All groups share one centre, and each spreads out both ways along 10 directions, with some noise.
Known rows, each followed by its group:
[ -3  -4   1  -7 -13  10  -5   6   8   3  -3  -5   4  15  15]
q_69
[-11  -4 -15   2  -1  10  -2 -14  -3   6  -6  -9  13   7  10]
q_273
[ 18   2  -5  -7 -11   1  -6   2   6  12  -7 -25  13  10  -9]
q_273
[ -1  -8  -3  11 -10 -20  -6   7   3   7   2  -6  -6   0   2]
q_23
[-11  -5  -2   5  13  -5   2  18  -2  -6  -3  10   4   6  -8]
q_36
[  0   2   4  12  -7  -6  -6   1 -13  12  -2  -4   2  12  -4]
q_23
[ -2  -3  -6 -17   4  18   1   8   2 -15  -4 -10   4  14  16]
q_69
[ -2 -15  14  -2   8 -17  17   1  11  -1  -5  15 -14   9   5]
q_273
[  7  -4   1   2 -17   3 -15  14  -7   4   8 -15  -2  14   3]
q_69
[ -6  -8   3  -2   1 -12  -7  13  25  -7  -2  16   6  -4   2]
q_23
[-12   4   1   5   2   6  -9  26  -1  -6   3  12   6  -4   0]
q_273
[-14   2   4   7 -12  -1   5   7   4  10 -11 -14 -13  -1  23]
q_273
[  9  -1  13  -1   5   2  -4  -2  15  -8  -5 -13   0   7 -10]
q_36
[11 -3  4  0 -4 -6 -3  5  4  9 -1 -5  5 -4 -6]
q_69
[-12  -6  -8   5   5   4  -4   0   9   1   2   4   7  -7  -6]
q_23
[ -5   2  -2  10  -6  -2 -22   4  -5  -9   0  -1  13  14   2]
q_23
[  1 -10  14  15  -7 -15 -12   3   6   3   2   3  -6 -13  10]
q_23
[ -3   6  -8 -10   9  -6   0  -1  -6 -20   0  20   6  14   0]
q_23
[ -3  -1  -9  -2  -3 -10   0 -10  -7  -5  -3   6   2  15  14]
q_23
[ 10  -8   2   1  -7  -3  -7   2 -18  13  -2   8  19  14   7]
q_23
[-13   5  -9  12   1   6  -8 -14 -10   3  -1   5  15   3  -3]
q_273
[ -5  -5   4  14  -2   5 -20  -9  10   2  -5  -8  18  14  -9]
q_36
[  3  -7   0   5  -6   6 -10  15  -2  18   1  -4  17   1  -9]
q_69
[ -1   8   1   3  -4   2   4   5 -10   6   0  -7  -8   3  -3]
q_23
[  4  -2  10  -3  -9 -14   6   4   7   2  -3  -4 -18   9   7]
q_273
[-3 -5 -5 -6 -5  1 13 -6 -1 14 -2  4 -3 -2 13]
q_23
[  8   2 -15 -13   0   1  -3  11  -5  -9  10   0   0  19 -13]
q_273
[ 1  1 10 -4  5  3  9  1  9 -1 -4 -4 -9 -9  3]
q_23
[  9  -9   8  -2   1  11   4   8   2  11  -2 -15   5   4 -10]
q_36
[  0  -2   4  -3  -9  -6   2  -6  20  10   2   6  -7 -10   0]
q_69
[ -7  15  -3  -6 -13  -2  11 -24   1  11  -2  13 -10   2   4]
q_273
[-11  -7  21  14   4   6   6   7  -4   9  -9  -3  -5  12   3]
q_36
[ -9 -16  -1  -3   3  19  -7  -4   2  -4   8   6   8  10   7]
q_69
[ -6   9   3 -11  -3  -3   2  11  13 -16   9  14 -19   1   0]
q_69
[-17  -4   5  18  -5  -4  -4  13  -9   8 -13  -7  -1  20  16]
q_36
[ -8 -16  -1  -6  24  -8  17  16   2 -15  -7   6  -4   4   5]
q_36
[ 13  -4   3   4  -2  -4   3 -12  -7  11  -7 -18   3  -3   6]
q_69
[ 9 -6 13  9 -8  4 -7 -5 -9 22  2  3  9 -2 -5]
q_69
[  0   6  -2  -1 -12  -8   6   1  11  14 -11 -15  -4   0   5]
q_69
[ -3   6  -1   8  -6   2  -9 -14   7   5 -10 -18   9  -4   8]
q_273
[ -2  -4  -2  10  -9   1 -13   1  -9  21   3  13  21   4  -7]
q_36
[ 10  -7  -2   5   3   6  -3   1  -9   7   5 -10   7  -6 -10]
q_69
[  0   4   5   8  -4  -1 -15  -4 -10  -9   3   4   6  -2   7]
q_36
[-12  15 -16  -7 -10   2   9   3   5   6   1   0 -12  -5   2]
q_36
[  8   1  -4 -13 -16   0  -8   3  17   7  -1   1  11   0   6]
q_36
[  7 -13  -1  -8   1   3   6   4  13  13  -5 -10   9   7  -8]
q_36
[-7 -6  1  2  5 -6  2 11  3  2 -5 12  7  5 -2]
q_36
[ -8  -7   0  16   8  -8  -3  -6  -9  11 -13   2  23   2   5]
q_69
[-12  -4   6  -1   1  -8  -1  10   8 -14   2  20 -10   4  12]
q_273
[-11   5   6  -2  -3   3 -21  14  10 -11  -4  25  22  10   7]
q_23
[ -6   1   2 -11  -5  -2   6  18   8  -2   3  23  -8   3   9]
q_273
[ 7 -7  8 -7 -2 -1  6 12 -6  3  5 10 -6  5  8]
q_273

New rows, each followed by its group:
[ -3  12  -8  -5 -11 -13  15  -6  -7  10   2  11 -16  -3   5]
q_36
[ -1  -2  12  -4 -13  10  -7   2   7   8   7  14  -2   4   7]
q_69
[ -3  -9   0   4   3   1   4   7  -3   5  -6 -12   2   4   8]
q_273
[ -5   1   8   4  -1   7  -6   4 -14  -4   0   5   2  23   4]
q_69
[ 18 -12   0 -10 -15   1 -12   8  16   3   8 -16  -1   2   2]
q_69
[  0  12  -4 -11  -7 -12   6   7   4  -9  -3   2 -13  -2  11]
q_36
[ 17   3  12  -3  -3   3  -5 -16  11   3   1  -9   1   1 -18]
q_36
[ -4   0  11   2   3  10 -12  10 -18 -11  -2  19  15  14  14]
q_69
[-21  -1  -1   9   2  15   4 -15 -12   1   7  13 -11   9   6]
q_69
[-16 -14  16  17  11   5  -7   7  -1  -6 -11  -2   6  14   7]
q_36
[ -7   5   2   3   4   3   9 -11 -10   1  -3   8  -3  -9  10]
q_69
[  7   5  18   4  -3   6 -15  -4   6  -8   0  -3   3   2  -4]
q_36
[  6 -13  -8  -3  -1  14  -4  -3  -8   8   2 -11  15   0   9]
q_23
[ -9   3  -6  18   5  -5  -7   2 -14  -1   1  -9  -2  17 -21]
q_273
[ -1  -8   6  12  -2  -9 -16   4  -8  -7   8  12   3   7  -2]
q_69
[  5  -3   2 -10   4  -5   7   6   7  -9   2   6  -8 -12   5]
q_23
[ -6   2 -10 -13   6  21   8  -7  -2   5  -8   6  21  16   3]
q_23
[ 10   0   7   4   0   0   1   3 -17  10  -2  -2   5  11  -6]
q_23
[  3   5   0 -12 -15   2   3   7  18   7   6  -4 -14 -10   2]
q_69
[-10  -2   0  14   9   7   1  -3 -16   6  -4   9  12   1  -1]
q_69
[ 19  -8  -1  -3   1  -2  -2   8 -18  -4   8 -11  -4  18 -11]
q_273
[  1   1  -8   6  -1  -1   8  -3  -2  16  -3 -14   1 -17  -4]
q_69
[  7 -11  -5  -8   3   0  -7   3   1 -16   4   0   4  10   8]
q_273
[  8  -6   6   8   0 -15 -13  11   2   6   0   9  15 -12  -8]
q_69
[ 15  -8   1  -2   8   8   0  -9 -15  -6   3 -19   1  10  -2]
q_69
[-18   2 -21   0  11  -4  10  -2   1 -17  -2  -7 -12  -5   9]
q_69
[ -5   0 -10   2   8   1   9 -12 -11 -13   5 -13 -18   0   3]
q_69
[-11  -6  -3   6 -14 -15 -11   9  17   4  -1   2  -1  -1  14]
q_23
[ 11   3  14   4  -3  -7  -1   4  -5  14 -13  -1  14   7  -4]
q_69
[-14   0 -10   4  -2  -9   0 -10  12 -10   1  -4 -13  -4  11]
q_23
[-3 -3 -5 -8 -2 -3  4 -1 15 -6 -3 -9 -8 10  1]
q_69
[-19 -10  -6   1   0  14   3 -18  -2  -6   7   6  -8   0  22]
q_69
[  4   3  12  -5  -9  -4   1   6  15  15 -14   2  11  15  -2]
q_69
[ 11  -8   0   9  -2   2  -5  -2 -10  12   7 -14   2  -1 -11]
q_69
[-9 -7  2 -2  1 -4  3 19  2 -5  0 10 -6  6 10]
q_273
[ -1 -20  -6   4  -2   3  -3   5  -1  21  -5  -2  23  12   2]
q_36
[  7 -12  -6  -2  -5  -9  -1  -2  18   6  -4 -23   3   5  -1]
q_69
[-5  4 12  6 -3 -8 -3 15 -1 -8 -9 -4 -8 12 10]
q_36
[  0  -8   0  -2   4  16  -1 -10  -9  13  -6   7  26  13   2]
q_23
[ -6  -1   3  12   2  -7   4  11 -20   6  -2   7  -2   7  -1]
q_36
[-11  -3  -4  -7   2   7   3  -5   6 -14   7   1 -18  10   5]
q_69
[  6 -10   0  11   4  14  -5  -6 -22   8   7  -9   8   2  -4]
q_69
[-2  9 10  5 -1 -8  0  3 -7  0 -9  5 -1 18 -1]
q_69
[  0   4   8  14   8 -17  -6  10 -14  -2 -11  10  16   8  -8]
q_69
[ -5 -11 -12 -11   8  11   5  -2  16  -5  -5  -8  10  -1   8]
q_69
[ -4   6   9  -2  -4  -4   0  12   7   4 -13  14  10  11   4]
q_69
[-15  -7  -2  12  13  -8   6  -6  -7  -2  -4  11   0   6  -5]
q_36
[ -6  -5  -2  10   1 -10 -13   3   9  -7   0  -1   3   4  -5]
q_23
[  8 -13   4  -6  16  -7   7   4   4 -15  -5  -6   0   5   6]
q_36
[-34   1 -12  13   3  14   5   3  -3   3  -3   1  -3   2   8]
q_36
[ 15   1   0 -10  -9  -9 -12   7  12  -2   0   4  14   4  -2]
q_36
[-11   6   0   9  -3  -5   7   1   3  21 -10  12   8 -16   4]
q_69
[ -4  -2  -3  12   3  -6   3  -7  -6   9   1   1  -1 -13  -6]
q_69
[-6  5  8 -8  0 11  2  4  2 -7  0 16 -3  8  5]
q_69
[ 10  -2   1  -1   9  -1   7  -2   0  10 -12 -14  12  -3  -8]
q_69
[-22  -4  -7  -2 -11   9  -4   7  13   1   2   6  -5  17  12]
q_69
[-3  4  1  2  0 -1 -6  6 -3  0 -5 11 13 17 -6]
q_23
[  4   0   7   4  -2 -18  -4  11  13  11 -14   4  15   5  -9]
q_69
[ -8   6   6  16  -3 -14   0   5   5   1   1  -8 -22  -5 -11]
q_23
[  4 -13  -2   8  -8   2  -7   7  -7  23   1  -5  18   6  -2]
q_23
[ -2   1   5 -11 -10  -1  -4  17   5  -5   5  21  -6   2  15]
q_273
[ -9  -7   0  10   4   7  -7   2 -16  -4  -4  -2  10  22   5]
q_69
[-14   4  -1  13 -15  -6  -6   8   7  25  -2  14   4 -14   2]
q_69
[ -1  -6   3   4   3  -4  -6  -2  -9 -13  -5  -9  -2  37  -1]
q_69
[-14  -3   0   8  -3  -2   0 -12   2   8   1  20   1 -17  14]
q_69
[ -8  14  16  12 -20   6  -1   7 -10  14  -4  -5 -13   4  16]
q_36
[ 11  -4  -3 -12   4   4   0   1  -5  -1   7  16  11   6 -10]
q_273
